All rows are made from the same 14 directions, up to rounding. Whole rows:
-1.47  2.28  2.58  -1.95  -0.03  -0.89  -3.80  -1.07  1.30  0.71  -0.21  1.22  1.37  -1.37  0.86  0.66  1.01  0.10  0.69  -0.44  -0.82
-0.60  1.31  -1.00  -2.58  0.62  -0.47  -1.52  1.18  -1.53  1.60  -2.62  -0.30  -2.46  1.91  -1.10  0.96  -1.00  0.18  -1.38  -0.85  1.20
-1.55  -0.48  -1.75  0.88  -0.72  -0.87  0.33  -0.50  1.81  -1.16  -0.43  -2.95  0.44  0.23  -0.85  -1.81  0.08  2.54  -0.73  1.37  -1.03
1.73  -0.25  -1.70  1.69  0.72  0.85  -0.31  -1.73  0.47  0.41  -0.09  -2.38  2.32  -1.81  0.39  -1.17  0.07  1.20  0.84  1.61  0.77
2.85  0.84  1.80  0.89  -1.08  1.00  0.87  -0.12  0.37  0.13  0.99  0.40  -0.25  0.63  -0.55  -0.76  0.91  -1.62  1.70  -0.12  -0.87
-0.98  0.76  -0.31  -0.36  -0.29  -0.64  -0.96  -1.34  -2.24  -0.78  0.22  1.33  -1.92  0.37  -1.65  1.61  -0.63  0.06  -0.14  2.23  -0.81
0.95  -1.82  1.10  -0.03  -1.50  -0.19  -2.33  0.01  -1.61  0.45  0.67  1.16  -0.56  1.24  2.03  0.54  0.13  -2.80  1.10  1.10  1.28
-0.83  -0.82  -1.16  0.77  1.21  1.03  -0.77  -1.30  -0.94  -1.58  0.31  -0.42  0.37  -1.87  -0.69  1.87  -0.46  0.67  -0.19  0.90  0.23
1.01  0.36  0.43  -0.80  1.00  -0.81  0.25  0.89  -0.80  0.40  0.64  0.55  -4.23  2.35  -0.59  -0.19  -0.94  -0.82  -0.29  -2.02  0.95
1.95  1.20  1.63  2.71  -0.63  -0.43  4.51  -0.39  0.64  -2.64  0.48  0.61  -0.35  0.90  -2.39  -1.93  -0.49  -1.39  0.21  -0.02  -1.69
-0.39  -0.18  0.26  0.33  0.20  -0.99  0.23  -0.54  1.42  -0.46  0.38  0.04  0.89  -0.69  0.29  -0.65  0.58  1.48  0.28  -0.87  -0.19
-0.65  1.76  2.69  0.16  0.24  -1.28  -1.43  -1.75  1.05  -1.65  2.35  1.27  -1.83  -0.03  -0.51  -0.52  0.17  -0.88  0.64  0.43  -1.87
-0.48  1.05  -0.74  1.09  2.28  0.08  1.41  -2.60  -0.17  -2.68  0.21  -0.08  -0.53  -0.85  -1.81  -0.48  -0.48  -1.26  -1.44  2.59  -1.57
2.64  -0.99  -0.76  1.47  0.28  1.09  1.75  -1.28  1.19  -1.13  1.21  0.12  1.35  -0.66  -0.95  0.64  0.89  0.99  0.65  -0.17  -1.50
-2.25  -1.34  -0.01  -1.79  -1.50  -0.15  -2.14  2.05  0.90  0.31  -1.60  1.27  0.19  1.42  1.55  -0.52  1.99  -0.82  -1.02  0.55  0.44
-3.38  0.53  0.40  -1.17  0.77  -1.28  0.85  -0.08  -1.59  1.06  0.26  -0.21  0.08  -0.98  1.41  0.27  -1.46  -0.81  -0.88  0.40  0.13
-0.93  0.49  1.01  0.16  -1.78  -0.70  0.31  1.54  -0.87  0.90  1.42  1.36  -1.38  1.49  1.17  -1.37  -0.93  -1.70  -0.21  1.69  -0.40
0.79  -0.10  -0.73  -1.34  0.14  1.72  0.60  2.11  -1.34  1.34  -1.59  2.02  -0.59  1.05  -0.02  0.79  0.78  -1.68  -0.85  -0.14  0.91

Rows cut short, each followed by the rest of it:
0.28  -0.63  0.47  0.62  -1.04  0.34  0.18  0.34  -1.25  -0.13  1.08  1.72  -0.90  -0.66  -0.78  1.37  0.94 : 1.65  1.94  -0.91  0.71
1.60  0.50  -1.30  -1.42  -0.55  -0.32  0.37  0.73  -1.07  1.90  0.13  -1.25  -3.30  1.99  -2.43  1.94  -0.84 : 3.43  0.77  -2.59  -0.19
-2.39  0.07  0.13  -0.95  -2.05  -0.62  1.06  1.18  0.31  -0.04  -1.81  -1.02  0.67  1.32  -0.29  -0.75  0.34 : -0.53  -1.05  1.00  -1.32
2.08  1.56  -1.50  -0.69  2.38  0.01  -0.32  -1.54  1.50  0.66  1.04  -2.92  -2.76  1.36  -1.37  -1.04  -0.89 : 0.82  -0.86  -0.20  -1.41
2.71  0.71  0.97  1.54  0.60  -1.50  -1.49  -1.48  -0.94  -1.07  -0.41  0.34  -0.54  0.60  -0.46  -0.07  -2.35 : -0.94  0.48  -0.44  1.71
1.24  -0.56  -0.63  0.48  -1.32  -1.91  1.45  -1.27  0.68  -1.32  -1.16  0.38  1.38  1.63  -1.32  0.21  -0.36 : 0.83  -0.74  0.68  -1.86
-1.13  -1.23  1.82  -0.77  -0.62  -1.37  -3.27  -1.07  2.79  -2.11  0.30  -0.86  -0.90  0.84  0.25  -0.35  2.21 : 0.33  0.80  -1.44  -0.61
-0.15  1.55  0.71  -1.14  0.84  0.32  1.84  0.09  0.03  1.25  -0.43  -0.92  0.12  -0.91  -0.91  0.57  0.29 : 0.89  0.58  -2.37  -0.43
-1.82  0.57  0.75  0.55  -0.78  -1.19  1.09  0.15  0.49  -1.70  -0.61  -3.74  -1.29  1.45  -1.26  -1.23  -2.10 : -0.73  -0.98  -0.16  -1.02
-0.44  3.03  2.24  -0.94  -1.40  -0.74  0.36  -0.39  0.15  1.30  -0.14  -0.20  -0.53  0.38  -0.85  -1.50  0.97 : -0.49  1.29  0.64  -1.53
-1.55  -0.22  -1.80  -2.71  0.10  -0.31  -0.55  0.18  1.28  2.80  0.74  -3.48  0.14  0.65  1.06  0.87  -0.75 : 2.12  -1.16  -0.53  -2.14
2.78  -0.13  -1.74  2.36  -1.03  0.78  3.81  0.42  -0.11  -1.74  -0.27  2.01  0.43  1.05  -2.85  0.00  -0.26 : 1.09  -0.70  1.28  -1.54
-1.86  -1.21  -0.89  1.20  -2.66  0.80  0.57  1.28  -0.07  -0.89  -0.76  -0.58  1.18  -0.24  -0.44  -0.69  1.11 : 1.10  0.28  2.10  -0.17
-0.46  -0.24  -1.23  1.53  -0.80  1.29  0.23  1.53  0.23  2.27  2.71  -3.92  -0.54  -0.58  1.89  -2.50  -1.50 : 0.98  0.75  1.35  0.62
1.19  -0.08  -0.58  0.50  2.00  2.08  -0.09  2.05  2.89  -0.63  3.12  1.24  -2.61  0.03  -0.25  -0.39  0.57 : 1.57  -0.72  -2.52  -0.49
-0.43  -0.96  -1.08  0.70  -1.10  -0.33  0.78  2.03  -0.31  0.15  -1.41  0.54  0.82  1.12  0.92  -1.31  -0.85 : -0.52  -1.34  0.94  1.23
-1.18  -2.23  -2.01  -1.32  -0.49  -1.19  -1.34  -0.79  -0.27  1.59  -0.61  -0.98  2.03  -0.01  2.19  0.76  0.17 : 1.13  -0.53  1.26  0.22
-0.33  -1.17  0.71  0.00  0.32  -0.23  0.00  -1.14  1.66  -2.69  0.61  -1.87  -1.02  0.87  -1.09  0.75  0.23 : -0.52  -0.39  -1.24  -1.81
-1.63  -0.24  0.07  0.65  0.96  -0.06  -0.14  -0.23  -0.35  -0.26  0.56  -0.24  0.32  -1.08  1.68  -1.45  -0.39 : -1.63  -0.51  1.57  0.94
4.28  0.68  -0.14  1.15  0.28  1.77  1.91  1.76  0.44  1.36  -1.43  0.71  1.26  0.33  -0.09  -1.52  0.40 : -0.79  0.55  -1.59  1.80
0.63  -0.09  -1.66  0.58  0.05  1.09  -0.27  0.01  0.42  0.59  2.62  2.02  -0.04  -1.27  -0.35  1.11  0.58 : 3.24  0.43  0.88  -1.16
1.22  0.67  -0.02  -0.71  0.61  1.13  -0.81  0.71  0.26  0.79  -0.45  -0.08  0.62  -0.73  -0.71  2.22  -0.65 : 1.54  0.19  -2.65  0.25
2.71  -0.36  -0.89  1.33  0.39  0.67  0.66  0.10  -1.20  1.79  2.65  1.09  -0.37  -0.23  1.34  -0.16  -1.32 : -0.08  0.75  0.79  0.72
-0.97  0.90  1.74  1.06  -1.61  1.40  1.03  2.45  0.65  0.59  -0.01  -0.53  0.43  -0.79  0.63  -2.67  1.33 : -0.74  1.37  -0.23  1.02
-0.89  -1.80  -1.28  -1.25  -0.76  0.74  -1.71  0.73  0.90  -0.48  -4.12  -2.73  2.86  0.74  0.50  0.77  0.40 : -0.90  -1.63  0.04  0.54
0.15  0.30  1.79  0.61  -0.29  -1.62  -1.76  -0.91  -1.47  -1.29  -0.92  3.13  0.39  -0.11  0.38  0.37  -0.47 : -1.72  0.39  0.64  1.56
0.10  2.66  2.74  0.03  -1.24  -1.45  3.11  -2.06  -0.02  0.97  1.64  -1.64  0.61  -0.82  -1.26  -0.30  -0.28 : 0.62  2.28  -0.69  -2.98
-0.44  0.65  -1.13  -1.03  -0.27  0.49  -3.41  -0.02  0.49  0.77  -0.74  -1.62  -0.07  -0.62  -1.04  1.66  -0.10 : 3.44  0.39  -0.67  0.19
0.40  -1.19  -0.97  -0.38  -0.76  2.04  3.81  1.51  -0.14  0.82  -0.30  -3.15  0.85  1.12  -0.12  0.65  -0.80 : -1.74  -1.04  -0.39  -1.84
-1.91  -0.58  -0.15  -0.13  0.32  -0.57  -0.50  -0.24  0.71  -2.00  -1.08  0.64  -0.68  0.18  -0.61  -0.78  1.57 : -0.01  -0.71  0.58  0.20
2.03  -0.58  0.33  1.59  0.68  -0.04  0.01  -0.43  -0.01  -2.13  0.15  0.62  -2.51  0.69  -1.70  -0.58  0.74 : 0.26  1.10  -1.38  1.60
-1.22  0.75  -2.19  -0.07  2.30  -0.07  -0.08  -0.63  1.08  -0.69  0.12  -1.77  -1.99  -0.35  -1.41  -1.12  -0.13 : 2.36  -1.30  0.28  -0.11
2.69  0.16  0.41  -0.09  0.47  0.49  -2.77  0.32  0.82  -0.64  -0.45  1.76  -0.53  0.97  -0.42  1.14  -0.20 : -0.27  -0.18  -1.43  0.71
-2.67  2.67  2.89  -1.02  -1.62  1.16  -0.76  2.63  -0.81  1.17  -0.37  2.57  0.91  -1.24  0.62  0.44  0.08 : -1.63  0.21  0.14  -0.21
-0.78  -1.55  -0.68  0.32  1.48  1.86  0.34  0.14  -0.54  -1.56  1.96  2.78  0.56  -2.22  -0.08  3.64  -0.06 : 0.72  -0.63  -0.79  -0.65
-0.93  2.14  -0.26  -3.05  0.09  0.13  -0.79  1.33  0.35  3.66  -0.24  -1.15  -1.04  1.44  1.09  -0.88  -0.33 : -0.79  -1.23  0.51  -1.20
-0.96  -0.86  -0.61  -0.97  -0.61  -0.36  0.01  -1.66  -1.56  0.68  0.56  -0.46  -1.54  -0.29  -0.80  0.83  2.31 : 1.53  1.95  0.93  -0.21
0.69  0.88  -1.23  0.97  -0.88  -0.77  -0.99  0.13  0.30  0.20  0.04  0.35  -0.79  0.66  -0.93  -1.36  -0.36 : 2.41  0.10  1.44  0.27
-0.34  -1.34  0.71  0.61  1.75  -1.08  -2.07  -3.05  0.96  -4.56  -0.56  3.13  -0.16  -0.51  -0.74  0.40  2.38 : -1.37  -0.44  1.08  0.02
0.98  -1.16  -0.46  0.11  1.42  0.93  -0.26  -0.58  0.29  -0.38  1.59  -0.14  -0.10  -1.06  0.02  2.15  -0.27 : 1.09  0.34  -1.90  -0.08
-0.66  -1.14  0.49  1.53  1.15  1.05  0.60  0.90  -0.23  -2.70  -0.69  3.31  1.53  -2.13  -0.07  1.23  0.47 : -0.39  -0.45  -1.31  1.78
0.42  0.41  0.11  0.18  1.08  -1.14  0.95  0.09  0.27  -0.84  -0.34  2.46  -0.87  0.54  -0.52  -0.68  0.13 : 0.10  -0.76  -0.79  0.51
